The first 5 rows are patterns. Each new row is the sum of 2 different patterns, raised or lowered, with some noise. Before adding, each is slid sideways (what falls off one end comes back at the other) and multiplied by a number that may be negative. Names go in the order of the patterns.
In the rows, 128 means zero.
Some rows, each with the names of its patterns after it:
[136 128 133 137 105 112 159 126 127 138 153 119  98 139 121  89 123 126
 122 124 111 151 109 134 128  90 124 142 135 117 128 134 136 134 117 111
 113 153 128 121 106 127 135 123 110  90 133 131] -> Z_847
[143 131 115 133 113 128 152 154 147 156 132 160 120 158 130 125 125 115
 125 165 172  99  94 123 125 124 136 113 117 132 129 148 156 141 163  86
 124 147 137 123 143 125 136  88  99 112 116 134] -> Z_137
[158 126 155 128 128 132 130 128 126 122 153 138 137 114 131  72 110 136
 138 139 120 102 113 163 142 109 116 141  99 113 121 135 128 158 168 110
 125 130 108 112 128 159 122 184 120 129 131 131] -> Z_535
[157 136 134 177 124 106 116 136  84 106 103 125 120 113 140 162 135 123
 133 113 129 131 178 145 130 105 140 138 132 140 143  99  93 124 136 141
 123 125 144 132 132 113 127 124 125 135 142 124] -> Z_824
[109 184  87 131 121 107 132 119 121  76 127 141 143 115 113 122 124 147
 129 125 120 168 136 162 130 169 127 132 123 144 126 130 123 141 106 117
 128 132 131 128 129 184 130 128 111 146 156 127] -> Z_486

New rows. What belongs after each?
[110 140 139 138 124 148 141 145 143 125 115 128 135 131 128  87 140 158
 143 120 136 154 154 146 142 150 135  96 117 164 131 146 144 154  95 104
 144 146  99 125 133 122 125 142 179 122 135 127] -> Z_847 Z_824
[ 94 116 138  93 139  97 104 124 113 126  98 158 114 133 114 137 107 109
  98 138 113 115  92 117  48  82 115 119 119 102  88 139 135 115  81 111
 139  83  81 142  83 110 124 121  99  99 104  53] -> Z_535 Z_486
[121 119 120 114 138 131 124  96 106  95 143 111 142 145 133 135 122 145
 137 113 144 125 123 151 158 104 102  74 123 122 149  99  93 130 142  92
 184 134 159 111 123 147 139 169 139 116 119 108] -> Z_137 Z_486
[129 142 147 140 159  81 117 135 148 126 188 146 127  96 103 126 144 148
 107 119 140 146 111 155 160 154 136 146 106 114 142 151 128 145 140 119
 104 160 107 123 109 125 126 100 138  99 123 132] -> Z_137 Z_535
[167 130 117 140 135 117 112 111 131 125 119 138 149 155 135 138 107 133
  93 155 150 141 118 132 119 121 163 150  94  94 137 116 130 124 132 143
 156 164 108 126 129 113 124 142 150 149 175 126] -> Z_535 Z_824
[160 175 133 134 121 148 151 126 140 187 106 120 129  60 118 136 136 105
 124 116 132 154 135 110 116 160 105 117 120 171 140 188 173 146 131 140
 109 130 129 166 122 195 107 123 135 137 164 129] -> Z_535 Z_486
[112 115  95 121 107 126 125  93 123 156 120 129 157 130 136 111 120 152
 134  68  86 115 110 125 118 104  67 105 116 152 123 117 136  80 104 154
 153 114 118 106 124  91  83 104 104 133 129 120] -> Z_137 Z_824
[110 140 100  87  77  89  92  73 124  98  95 109 116  71 104 102 145 123
 107 113 110 120  93 106  89 114  96  78 100 100  55 100  79  98  58 104
 130  96 115 133  80  69 125 125 118  85 119  90] -> Z_847 Z_137
[ 84 102 143 164  83  76 100 138 111 141  95 133 110 114 121 146 120 143
  65 114 110 110 105 126 109 115  73 124  95  99 104 138 135  94 100 138
  77 132 126 110 136 104 133  59 137 121 118  96] -> Z_137 Z_486
[129 136 149 128 140 135 151 128 147 170  99 176 147 108 123 150 160 144
 187 168 170 159 157 166 130 166 152 139 162 146 123 120 124 146 151 126
 138 122  93 128 154 164 157 107  89 153 204 159] -> Z_137 Z_535
[138 125 150 144 118 146 146 128 151 151 172 133 145  95 156 145 139 146
 133 122 101 138 143 148 136 138 149 149 129 125 134 147 137 177 162 132
 155 137 149 188 145 105 125 155 120 120 140 148] -> Z_535 Z_824
[144 126 157 101 116 117  97 100 160 177  84  87 137 119 116 131 104 120
 107 134 135 141 153 155  69 111 144 128 109 126 110 134  90 102  86 108
 128 146 120 102 126 114 144 138 142 131 146 118] -> Z_847 Z_137
[ 86  90 116  87  79  86 110 107  74  84  79  88  80  77 144 102  58  78
  99  94  62  81 153  50  93 117  74  92  83  83  66  64 114  89  72 110
  85  68  89  97  83  75 106  85 119 101 125  62] -> Z_847 Z_486
[152 148 140  83 114 166 164 145 135 151 153 145 136 179 141 187 170 207
 144 162 162 147 109 159 146 148 141 144 151 121 155 152 117 146 164 212
 142 151 140 173 183 137 116 189 134 152 139 110] -> Z_847 Z_486
[158 162 167 145 160 134 142 147 140 142 153 176 147 149 129 153 172 165
 152 141 160 173 158 172 158 161 136 135 177 174 180 142 151 144 129 160
 155 114 145 156 150 164 156 179 157 135 151 139] -> Z_847 Z_137
[101 107 118 114 141 115 105 145 138 108  88 123  80 131 123 123 110  78
 126  67 114 116  71 122 141 133 120 135 131 134 137 124 188 125  82 105
 114 124 159 135  84  60 122 133 129 139 125 126] -> Z_535 Z_824
[130 126 129 135 178 144 154 141 154 135 155 151 160 154 141 155 139 139
 133 133 138 131 132 164 210 119 112 118 147 154 140 113 167 112 139 148
 141 146 152 101  95 148 152 144 139 124 136 104] -> Z_137 Z_486
[ 91  73 111  94 105  97 140 131 123  96  88  86 116 116 147 135 100  76
  76  92 105 115  46 100  97 112  99 129 128 114  67  68 106 100 125 110
 106 114 132 114  76 108  39  89  92  73 140  84] -> Z_137 Z_535
[116 132 169 144 175 102 144 132 107 155 129 151 130 120 152 118 133 127
  97 153 151 144 111 136  84 120 145 133 128 116 127 117 158 128 115 125
 140  90  86 131 144 141 157 174 120 110 122 137] -> Z_847 Z_535
[134 107 116  99 117 115 153 123 112 113 133 133  78 123 104 112 120 111
 134 107  87  83 120 102  89 118 127 105 102 150 117 112 118 116 133  92
 115  99 107 157 115 133 117 119 107 102 111 121] -> Z_847 Z_535
[118 146 178 120 154 131 147 139 127  92 129 120 133 123 133 145 121  97
 102  79 145 137 120 115 100 128 118 129 126 119 154 136 154 137 134 121
 123 136 137 177 144 119 128 104 129 153 143 101] -> Z_535 Z_486
[131 142 162 141 156 115 124 130 140 100 133 126  93 116 138 137 117 174
 160 158 128 143 139 121 117 140 148 143 149 149 125 104 118 127 153 117
 124 147 148 104 141 161 134 125 126 131 129 122] -> Z_137 Z_824
[139 125 154 141 138 171 131 110  89 158 156 129 130 188  98 113 126  78
 138 122 123  85 110 143 126 120 117 119 128 149 134 131 107 155 131 169
 129 200 143 131 122 135 135 150 136 116 102 135] -> Z_535 Z_486
[120 127 117 126 129 107 111 140 148 134 137 104 148 118 150 125 124 125
 100 113 171 157  99 102 130 115 105 135 107  93 123 121 139 139 127 162
  79 122 143 112 116 143 126 122  94 108 113 115] -> Z_847 Z_137
[187 152 140 160 194 188 130 149 164 171 152 196 148 161 129 159 103 122
 174 167 143 180 176 164 125 181 117 168 157 155 160 132 125 133 163 174
 145 139 161 177 128 167 149 156 187 155 219 184] -> Z_535 Z_486
[133  99 147 181 127 116 115 128 137  89 133 115 134 153 130 112 109 120
 123  95 109 112  95 137 151 109 114 159 155 142 118 131 149 140  88 113
 118 119 131 112 134  93  82 120 143 101  91 123] -> Z_847 Z_824
